There are 2 nested groupings, the coarsest first. Each group lies inside one group of the grouping before and may be the whole of it. The rows also spread widely along 3 directions, which tell nothing about the answers.
Some rows, each with its group in each grouping after it:
[-1.43  2.36  0.26  0.38 -0.58 -0.44  0.25  2.29  0.30  2.89 -0.25  0.92
 -0.48 -0.63  1.14  0.42 -2.72  1.50  0.28  0.41]  Q_696 puli
[-0.71 -0.89 -1.00  1.51  0.68 -0.66  0.16  0.60  0.79  3.26  0.28  1.99
 -0.54  0.19  0.91 -0.96 -0.84  0.75 -2.31 -1.00]  Q_199 gad
[-2.97  3.08 -0.24  1.69  0.69  0.16 -1.18  2.41  1.76 -0.23 -0.27  0.83
 -0.44 -1.20  2.72 -0.97 -0.12  1.73 -0.89 -0.05]  Q_696 Depub
[-2.89 -0.16  0.18  0.65  0.34  0.07 -2.17  2.55  0.85  1.00  0.15  0.83
 -0.03 -1.37  3.06 -1.75 -0.56  0.98 -0.36 -0.84]  Q_696 kiku
[-1.61 -0.91 -0.43  1.36  0.50  0.50 -1.58  1.59  2.37  2.98 -0.29  0.25
 -0.72  0.17  0.36 -0.85  0.17  1.33 -1.26  0.57]  Q_199 Dedev
[ 0.05  0.34 -0.82  1.19  2.35 -0.19  0.70  0.85  0.03  0.96  0.08  1.09
 -0.80  0.40  0.60 -1.80  0.37  0.86 -2.44 -1.99]  Q_199 bebi
[-1.13  0.76 -0.82  0.12  0.79 -1.93  1.28  1.46 -2.04  1.81 -0.34  2.35
  0.68 -0.02  0.78 -1.30 -0.91  2.27 -2.31 -2.55]  Q_411 zemuk
[-2.32  3.37 -1.16  0.65 -1.00 -0.74  1.90  1.93  1.68  3.88 -0.18  2.33
 -0.14  0.43 -0.29  2.40 -1.28  1.53 -1.04  0.17]  Q_696 notin
[-2.33  1.57 -1.08  0.33 -0.51 -1.80  1.93  2.03 -0.61  2.21 -0.48  2.15
  0.18  0.91  0.93 -0.19 -1.17  1.08 -1.88 -1.03]  Q_411 Doga
[-0.96  2.58 -1.51  0.70  0.43 -0.97  2.39  1.63 -1.01  0.43 -0.87  2.18
  0.22 -0.28  0.79  0.88 -1.05  0.35 -2.23 -1.28]  Q_411 larig
[-0.82  1.52 -1.79  0.30  0.46 -1.51  2.90  1.17 -1.01  2.06 -0.86  2.60
  0.31 -0.33  0.43  0.44 -1.34  0.46 -1.84 -1.16]  Q_411 larig
[-1.07  1.21 -1.60  0.84  0.56 -0.95  1.94  1.51 -1.16  1.14 -0.60  2.33
  0.35 -0.75  0.99  0.10 -1.23  0.36 -2.28 -1.14]  Q_411 larig
[-2.32  3.05 -0.26  2.48  0.19 -1.60 -0.39  2.89  1.91 -2.01 -1.14  1.17
  0.65 -0.14 -1.48  0.18  1.81  1.45  0.21 -0.40]  Q_411 zemuk
[-1.52  1.24 -1.83  0.50 -0.17 -1.02  1.54  1.85 -0.86  1.38 -0.70  2.11
  0.33 -0.31  0.33  0.25 -1.11  0.65 -1.76 -0.73]  Q_411 larig
[-2.57  3.64 -0.18  0.91 -0.57 -0.11  0.51  3.19  2.07  0.72 -0.73  1.15
 -0.03  0.08  0.63  1.62 -0.11  0.22 -0.03  0.02]  Q_696 kiku
[-2.72 -0.10 -0.69  0.27 -0.06 -1.63  0.57  1.51 -0.70  2.45 -0.17  1.59
 -0.18  0.57  1.62 -1.47 -0.45  1.77 -1.78 -0.49]  Q_411 Doga
[-0.17  1.06 -0.33  0.87  1.31  0.18 -0.45  0.90 -0.04  1.40  0.09  0.89
 -0.65 -0.88  2.08 -0.68 -0.59  0.86 -2.51 -1.36]  Q_199 Dedev
[-1.30 -0.75 -0.74  1.59  0.36 -0.44 -0.14  1.27  2.16  2.50 -0.30  1.65
 -1.00 -0.25  0.38 -0.45  0.16  0.57 -1.67 -0.33]  Q_199 gad
[-2.17  1.31 -0.03 -0.14 -0.95 -0.70 -0.31  1.89  0.92  4.36 -0.48  1.27
 -0.36  0.00  0.91  0.06 -3.16  2.10  0.16  0.56]  Q_696 puli

New rows. What belongs after each?
[-0.62  4.60 -0.05  0.88  0.26 -0.28  1.11  1.77 -0.59  0.94 -0.45  1.75
 -0.04 -1.25  1.87  0.75 -2.47  0.49 -0.05 -0.39]  Q_696 puli
[-2.57  3.86 -0.66  1.14 -0.45 -0.24  1.01  2.58  1.50  1.81 -0.22  2.11
  0.05 -0.15  0.09  1.64 -0.25  1.32 -0.80  0.33]  Q_696 notin
[-2.24  4.37 -0.98  0.66 -0.86 -0.59  1.48  2.18  1.86  2.51 -0.28  0.88
 -0.34  0.53  1.17  1.62 -1.49  1.64 -0.71  0.71]  Q_696 Depub
[-3.29  4.76 -0.36  2.08 -0.25 -0.33 -0.67  2.81  2.41 -0.92 -0.81  1.40
 -0.58 -0.86 -0.16  1.51  0.90  0.70  0.14  1.32]  Q_696 notin
[-0.64 -1.44 -0.95  0.64  0.66 -0.79  0.07  1.42  1.31  4.03 -0.32  1.16
 -0.83  1.62 -0.96 -1.40 -0.15  2.08 -1.81 -0.97]  Q_199 bebi
[-1.87  3.17 -1.77 -0.16 -1.39 -2.58  3.04  1.73  0.11  3.16 -0.46  2.03
 -0.15  1.55 -0.52  1.92 -0.50  1.10 -1.94 -0.57]  Q_411 Doga
[ 0.04  2.61 -0.75  2.11  0.85 -0.50  1.33  1.78  1.94  1.00 -0.36  1.02
 -0.50  1.37 -1.59  1.19  1.22  0.43 -1.33 -0.72]  Q_199 bebi
[-1.60  1.60 -0.22  0.06  1.01 -0.28  0.68  1.53 -1.28  1.20 -0.26  1.70
  0.57 -1.66  3.34 -0.95 -1.50  0.47 -2.00 -1.42]  Q_696 kiku
[ 0.24  0.78 -0.71  1.57  1.93 -0.15  1.04  1.10 -0.38  0.26 -0.16  1.62
 -0.48  0.43  0.62 -1.65  0.11  0.36 -2.23 -2.38]  Q_199 bebi
[-2.98  1.79 -0.42  1.10  0.62 -0.05 -0.44  2.12  0.82  1.13 -0.01  0.34
 -0.31 -1.36  3.38 -1.55 -0.97  1.98 -1.40 -0.51]  Q_696 Depub
[-3.33 -0.64  0.23  0.60  0.43  0.51 -2.14  2.79  1.41  0.81 -0.57  0.26
 -0.21 -1.28  2.64 -2.21 -0.18  1.49 -0.28  0.06]  Q_696 kiku
[-3.58  2.65 -0.22  1.87 -0.12 -0.31 -0.20  2.83  2.53  0.98 -0.39  1.06
 -0.32 -0.38 -0.05  0.65  0.35  1.23 -0.10  0.75]  Q_696 notin
[ 0.00  2.90 -0.92  0.84 -0.04 -0.33  1.04  0.68  1.26  2.51 -0.37  1.28
 -0.54  0.75 -0.05  1.48 -0.64  0.45 -2.11 -0.46]  Q_199 Dedev
[-1.75  1.33 -1.33  0.84  0.17 -1.32  0.98  2.20  0.14  0.95 -0.83  1.83
  0.39 -0.37  0.26  0.25 -0.11  0.62 -1.36 -0.43]  Q_411 larig
[-3.05  0.75 -0.45  0.25  0.25 -0.08 -0.56  1.81  1.10  3.03  0.12  1.00
 -0.41 -0.74  2.86 -1.78 -1.27  2.33 -1.45 -0.01]  Q_696 Depub
[-1.03  2.03 -1.73  0.47 -0.53 -1.72  2.30  1.95 -0.23  1.66 -1.06  1.87
  0.22  0.12 -0.13  1.61 -1.30  0.72 -1.31 -0.37]  Q_411 larig
[-1.81  6.59  0.06  1.80 -2.03 -0.55  0.75  3.09  3.46  0.46 -1.21  0.25
 -0.31  0.33 -1.78  4.18 -0.48  0.48  2.39  2.23]  Q_696 puli
[ 0.49  0.90 -1.18  1.09  1.69 -0.39  1.66  0.70 -0.14  1.96 -0.03  1.64
 -0.58  0.92 -0.18 -0.68  0.16  0.54 -2.37 -2.16]  Q_199 bebi
[ 0.80  3.51 -1.11  1.22  0.87 -0.46  2.35  1.35  0.98  1.18 -0.14  0.97
 -0.51  0.97 -1.63  1.57  0.72 -0.07 -1.95 -1.58]  Q_199 bebi
[-1.55  2.12  0.32  0.33  0.10 -0.20  0.09  2.28 -0.20  2.07 -0.18  1.05
  0.07 -1.01  2.24 -0.18 -2.68  1.49 -0.28  0.07]  Q_696 puli
[-3.45 -1.67 -0.57  0.30  0.19 -1.45 -0.77  1.98 -0.36  2.49 -0.32  1.26
 -0.18  0.35  1.59 -2.91 -0.34  2.10 -1.37 -0.21]  Q_411 Doga
[ 0.19 -0.18 -0.38  1.38  2.44 -0.09  0.20  1.15 -0.69  1.04  0.22  1.47
 -0.60  0.26  1.31 -2.66  0.25  0.49 -2.87 -2.23]  Q_199 bebi
[-1.83  1.00 -0.09  3.20  0.94  0.30 -1.87  1.79  3.18 -1.90 -0.58  0.50
 -1.27 -0.79 -0.25 -0.41  1.99 -0.33 -0.36  0.32]  Q_199 gad
